All groups share one centre, and each spreads out both ways along 14 directions, with some noise.
Some rows, each with its group after it:
[  2   9  40  18  -6 -12  13 -21 -12  39 -11 -16  -4  12   4   1  17   2
  -2]	das
[ 12  -8 -15  20  10 -32   0 -12 -16  -2 -25  -5 -20  -5  -2  15  11  14
  19]	Kuve
[  1   6  28  -1  -2 -18  -5  -9  -6  15  35 -10  14   9  12  30  -1  14
 -19]	das
[ -2 -26  47 -36 -29  21 -25 -10 -43  25  27   2   2  11  -6 -24   1  18
  -8]	Kuve
[ 21 -20  56  -6 -22 -11  23 -13 -15  11 -12  38 -19 -36  -2  44  15   2
  25]	gup
[  9 -17  14  10   2 -19 -21  -7 -13 -15   4 -16   1   0 -16   8   3   1
   3]	Kisir
[-12  -7  34  11  -4  -3 -22  14  16 -21  33 -10  19   0 -11   4 -21  12
  -2]	Kisir
[-22  -4  -3 -16 -21   7  -5  15 -39  -8   6 -38  10 -20 -32  44   0  -6
  30]	gup
[ -8  54  20 -11 -14 -18  14 -24  -2   7   9 -16  -6   1   0  11  14  18
 -11]	das
[  0  10 -34 -10   5 -42  12  -8 -43  -2  15 -15  12  16  27 -18  11  41
  -6]	gup
[-14  17  12 -16 -12  12  14 -28  21  -5  59 -32  21  10   5  15 -36  55
 -41]	Kuve
[  2  -1   1   8  15 -31 -34  16  14  -8   7  -1   4  22   3 -12  31  27
  -5]	das
[ 13   3  -1   7   1   8  -3   5  26 -33  12   5  16   4  -8   8  10  18
  -8]	Kuve
[-12  24  19   3   4 -26  16 -15 -14  34   8 -22  -1  28   1  23  10  35
  -5]	Kuve
[-16 -16  45  -9   5  -6  12   1  -1  37  -7 -16 -10  -5   5  14  -6  -4
   2]	Kisir
[ 19   3  13 -11   4 -10  -2  -2   6 -11  21   8   6   6   4   5  14  11
 -17]	Kuve
[ 33   5  21  -9   6   4 -11   4  -6  19  34  -4 -24  -1   1  -2 -24   5
  -8]	Kuve
[  7  23  -2   2  27  -3  18 -18  27  -6  -2 -38   0  43 -19  -4  10   1
 -26]	Kisir
[ -4   6  27  40  -4   7  10 -10 -14  25  -5 -19   8   4  16 -21 -34   3
   6]	Kuve
[-19   2  40   0 -18  18   6  -4   3  13   7  -9   6   2  -9 -18 -18  -7
   5]	Kuve
[-11  26  37  -2 -32  -3 -15  -1   9   4 -11  29 -13 -36  10  19   1 -14
  28]	Kisir
[ 41  30  -9  28   2  16   5 -22  23 -15  -9  -6  -6   4   3  10   0   3
  -6]	das
[-5 -3  7  7 -5 -9  0  6 -1 17  5 -5 10 10  1 26 19 11  7]	gup
[-15 -45 -35 -10  -3   8   6 -13  -2  14  14   0  13 -13  12  27  -3  10
 -31]	das
[-17   0 -12  -6   1   5 -43 -11 -15  21  -1 -20  -9  16  -5  47 -39 -40
  13]	gup
[  2  18  -1  -7 -18  -4   3  -7  -4  17   6 -21   0  -8   2  18  29  -6
  -1]	gup
[ 25  34  25  31   3  -1  -3   4  13   1  21   4   5   6  14  -1 -14  11
  -7]	das
[ -7  45   6  29 -23   8 -14 -15  31  16   7 -14 -20 -37   4  -3 -17 -18
 -11]	Kisir
[ 11   3  45  62  -1  -1   5  16 -14  18  13   4  12 -10 -12  -2  13  26
 -10]	das
[  0  42  28  21   2  -8  -8  -6  24  -5  19 -31 -11  -2 -17   9 -20   2
  -6]	gup
[ -2  18  14   5   9 -12  -3  39   4   4  15  -8 -28 -28 -30   5   0   6
  14]	das
[  3 -17  10  17 -13   0  -3   0 -57  14 -13  17   7  -3  22  -9 -25   9
  33]	Kuve
[-23 -38   2  -4   7 -11  -5   4  -3  -9  -2   3  12   3   3  -5  -9  20
   1]	Kisir
[ -3 -19  46 -24  10 -42  11 -16  -7  17  20  -7   9  33   9 -19  29  29
 -23]	das
[ 11  -3  51  -2  -7 -25  44  -5  21  21  -8  -7 -26  -3 -16 -14  19  -3
  30]	gup
[ -8  -5  15  -3 -11 -22 -10 -25  15   2   3  12 -10  -9   7   0 -11 -17
   0]	Kisir
[-26 -23  -6  -1 -23  25   7  40 -16  30  -8   8  31   9  -1  32  19  -3
  43]	gup
[ 25 -10  15  12   2 -22  -6 -19   4   9  13  -3 -11 -15  16  27  -7  -6
  -7]	Kuve
[-20 -11   7  -1 -24 -36  21  -6  26   9   5  29   0 -12  26 -48  15  13
  15]	gup
[-13 -21  22  -6  -9 -23  -3 -16  31   3  22 -24  -6 -20 -11   3   5  -6
 -16]	gup
[-20  -3  15   6  15 -24   6 -11  16   3   6 -32   5  23 -18  -6  15  18
 -23]	Kuve
[ 15 -21  26   9  20 -28 -17  -4  23  -7  12  -5 -10  13   8 -46 -15   1
  -7]	das
[ 34   6  24 -34  23 -23  -5 -12  19 -15  19 -23 -22 -16   2  35  17   5
 -38]	Kisir
[  7 -12  -6 -10  -9   7 -25 -23  -2 -18  -3  28  21  21  14   7  21  12
 -22]	gup
[ 33 -12  18  -2  10 -23   9  -4  -7 -25  11   8  -9   1 -10  16  -6  16
  13]	das
[ 23  -7   6  23 -27  17 -13  -6 -20   4  13 -13  -8 -38 -12   6  -2  -3
   4]	Kisir
[-17  10  13  11   3 -24   9 -31  -1   4   3 -18  20  50  -4 -11  13  17
 -14]	Kisir
[ 25  23  -6  18   3  11  18  -2  34  16  28   7   0  14   9   4 -11   4
 -15]	Kisir
[ 26  15   7   9   4 -18  10 -19 -26   8   0  -2 -22 -10  17 -24 -22   7
   2]	Kuve
[-17  24  -6 -14 -20  41 -14   4  18  19 -26   7 -10 -26   7  31  -6 -60
  11]	Kisir
[  8  14   9  13  -4  20 -43 -29  26 -18   9   9  13  11   8   8   3   0
 -49]	gup
[ 13 -18 -20  21 -28  16  17 -12  -1   6  -2  16   5  -5 -10  -1  22  18
   6]	Kisir
[  2  -2   0  -5   2   5 -27  -5  30 -22  19  16  14  26   2   9  -8   3
 -10]	gup
[  4  -1   8   3  -9  -3  -3 -16   7 -11   4  -4   4  -1  -7  25   5   6
  -1]	das
[ -3   5  -5 -19  -3  29 -11  29  21  -7   6  -7   5  -3 -16  -5  22  -7
  -5]	das
[ -3  -1 -10   0  14  -4 -17  -9  12   6   5 -30 -24   9 -12  -2 -44 -27
   6]	gup
[ -8 -31 -20  -1   3 -27  18 -25   3  18 -28   3 -28   3 -10  15  14  33
  18]	Kuve
[-19  -4  39 -31  21 -19  17  15   1 -19  15 -16  -2   0  -6  16 -29  31
   7]	Kisir
[ 26  17  15  15 -12  -3 -17 -23  23  25   1  17  -1   8  36  21   7 -16
  -6]	das
[  1  -5   2  24  -3  -6   1 -10  18  10 -12 -13  -6   3 -15  10  28  15
   0]	Kisir
[ 22 -16  18  37  19 -48 -16  -1 -16 -18  16  20   6  -1  35 -29 -32   8
   2]	Kuve
[  9  36  10  12 -10  19  20  16  -2 -22 -22  20  15   1  -6   7  13   0
  30]	Kuve
[ 32  18  -7   4   5  -5 -22   6  -1 -15  13  -8  -7  -6  -2  37  13   3
  -2]	das
[ 24  13  -4 -24 -12  11  11  -6 -12 -11  25  25  18   0  30 -11   0  11
 -15]	gup

New rows. What belongs after each?
[ 10  10  43 -15 -10 -17  28   0  14 -14  27  23 -12 -23 -13  -9   5  17
  -5]	das
[-28 -21  30   8   6 -27  -3  20  14  11  23   4  13  14  -5  -2   4  27
  -1]	das
[ 14  -8 -12  16  -2 -16 -23 -23  14   9   6 -12 -35 -18  -4   7 -10  20
  -5]	Kuve
[ 11 -14  -8  -4  11  31  14  16   3   4  -5 -12  -2  -5  -6   7  -3   3
  -3]	Kisir
[ 35  29  28  12   7  -6   6   5  22 -15  45   4  18   7  17  36 -14  16
 -11]	Kuve
[ 38  24  17  13  -2  -1 -14 -18 -28   8 -21 -29  -5  17  -2  27  34  -5
   5]	das
[-35  36  16   6  -8  11 -21  13  -6  13  42 -19  17  21  -2 -18 -30  36
 -15]	Kuve
[-19  26  -5   4 -29  12 -22   0  15 -22  22  34  21  -7  16 -14  -6  28
  -6]	Kuve
[  8  26  14  10 -14 -15  -6   8 -32   6  35  37  24   8  37  20 -21  25
  13]	Kisir
[  5 -19  30  10 -19  24 -25  -7  11  23   8  -4   0   6  -7  -9   7  11
  -9]	Kuve
[  3  23  16  -6  18 -24 -31  13 -27   5  25 -33  -4 -19  18  49 -16  15
 -16]	Kisir
[-13 -13  -7   9   0 -17  -2 -12 -13  14  -8 -12   1   9   1  27  -3  13
   9]	das
[ 12 -32   7  42   1 -27 -27 -47  29  -1  24   6  21  11  39   9 -16  12
 -40]	das
[-23 -26  27   9  -1 -28  28 -13 -33  25  10   1  12   8   3  13  -6  35
  -1]	das
[ 12   3  -9 -36  -1 -19  13  -9   5  21  20   3 -10  16  18  17  -2 -12
   7]	gup
[-12  29  -4  26   8 -34   9 -14   6  22 -11 -14 -10  15   3  15  16  26
   0]	Kuve
[-22   1   6  -4 -18  12   1   9 -18  -1  -1  23   9 -13  12  -1 -30   0
  24]	Kisir
[-19  19  35 -35 -14  11  13   6  31  -4  12   4   2  10  -7 -15  -8  -7
  12]	das
[ 19 -39  17   6   8  -9  16  -7   6 -10 -16  -1 -14  -4 -16   5  -3   1
  23]	Kuve
[ 11  26 -15 -27  14  10 -16   5  10 -36  15 -21   7   0  -7  38   7   2
 -28]	Kisir
[-31 -51  11 -25 -12  -7 -11 -18   4   9  13   7  23  15   6  11  -1  -2
 -14]	gup
[ 31 -33  31   2  -2  -3  -7 -16  -1  33 -12  -6 -14  21 -12  22  51  18
  -2]	Kuve
[ -1   5  20  14 -14 -19  10 -25 -15  28  12 -33  -4  13 -23  38   8   2
   6]	Kisir
[-31  -3  -1  -5 -26  20   7 -33  -3   7 -17 -32   2 -11 -16  -8   6   2
 -12]	Kuve
[ -2  -4  32  -9 -31  22 -14 -17   2  24  14  10   4 -15  13  -5  -4 -14
 -12]	Kuve
[-10 -14  29 -20  -4  -2   7  22  22  30  33  14   1  -8   0  10  17   0
 -18]	das
[-12  -8  -1  -6  -3 -25 -22 -18   5  10  -8   8   6  15  11  32  22 -15
  -5]	Kisir
[ 12  17  27  19   8   9 -10  -4   5 -23  22  11  30  28   9   2  -4  39
 -29]	gup
[ 14   4  31  26  23 -17  12  19 -26  21   1   2  -8  29   5 -31 -29  18
  27]	Kuve
[ 13 -10  15   1  20 -21   5  40  15  55  26  16 -35 -18   6  31 -10 -12
  11]	das
[ 11 -28  26  -2  10  -8   2   5  24  -8  24  24  24  36  15 -29   1  20
  -9]	gup
[ 20   2  15  12   3 -11  -7  -4  -7   9  28   1 -13  -1  12   5 -38  23
   7]	Kuve
[ -6 -40  35 -23  -2 -17  25 -34  24  19   8 -13  -4  18 -12   8  19  22
 -19]	Kuve
[  3  25  -2 -26   5 -19   0 -15 -16   4   5 -46 -21  19 -19  18 -17 -18
  20]	gup
[  3   5 -10 -28  -9   4  -5 -56  -9  -9 -15  32   1  18  16  28   8  14
 -31]	gup
[ 19  15  12  16 -27   1  -4 -21  16 -10   6  16 -14 -26  -4 -12   4  -3
   3]	Kisir
[ -1  -1  35   4 -11 -34  20 -12  12  22  20   0  -9 -20  12  -4   2   7
  -3]	gup
[  0   2  -3  13   9 -21  26 -11 -21  13  -8  -1   0  13  15   5 -10  27
  11]	Kuve
[ 10   0 -14 -32   3   6   5  23   4  16  -6   1 -24 -10 -13  28  22 -12
  18]	das
[ 20  -7   3 -18   7  -2   0  11  -3   3  17  10   3  14  -3  34  23  13
  -5]	Kuve
[  3  21  28   5  -8  14   6   0  -7  27   5   4  -2  -6  23 -13 -28 -19
   0]	Kisir
[ -9 -20  16 -25   0 -23  26 -53  -1  -2 -10 -20  15  43  11 -18  15  28
 -19]	das
[-15 -11  27   5  13  -4   2  18  19  29  44 -11   7   5  12 -15 -35   3
 -22]	das
[  2 -37 -26  -5  -3  10 -10 -13   5   5   8  10  19   4  23  14   4   4
 -25]	das
[ 13  22 -36  21  -8  18  11 -11 -13  16  13   0   1  13   5  -2 -27 -16
   2]	Kisir
[  8  22  15  10   7 -23  -8 -20  -8  25   1 -14   3  32  33 -12  -4   8
  -7]	das
[ -4   5  23  50  -8 -21 -11 -14  37   6  10 -16  -9  15 -31  -3  -8  -8
  15]	Kisir
[  8 -10  27 -24   6  34   2  13   8   9  -1 -14  11  -5   5  16  17  -7
 -25]	Kisir
[-10   2   2  19   9  14  -7  11 -20  15  13 -25  20  26   2 -12  -8  29
 -13]	Kuve
[ 13  36  43  -4  17 -34  -6  44  22 -23  33   6 -23  -6 -29 -20  14  27
  11]	das
[-27 -26  33   2   2 -21  14 -18   8   4 -12 -27   2  11 -23 -10   6  -2
   2]	Kuve
[-53   7   4 -15 -34  -6  -1 -26 -17   7   6  14  13  -4  13 -25 -15  28
  -2]	Kuve
[-14  -4  56 -13  -6  -8  14  22  -5  24  38  13  13   1   2  -2  -2  14
  -4]	das
[ 16 -24  47  10 -11  -1  -6  -7  30 -13  -7  11   5   5 -14  -2  30  -5
   5]	Kuve
[ -4  25  -3   4  -3   2  -7  -1   5  10  -3 -12  -2  -2  -1  39  13   2
  -3]	Kisir
[-11 -35  -4 -13   1 -17   9  -9  26 -10  13  38  16  21  21  19 -18  21
  13]	das
[  7 -31  14  -2   5  -2   1   3  17   5   4  11   4  11   4  -5   5   3
  -2]	das
[ 12  13  56  33  15 -21  11  15 -13  19  61 -10  11   3   7  20 -44  24
 -16]	das
[  5 -23  -8  24   9  -3  -4 -15 -14   4  32 -24  24   3   8  42 -18  21
 -35]	das
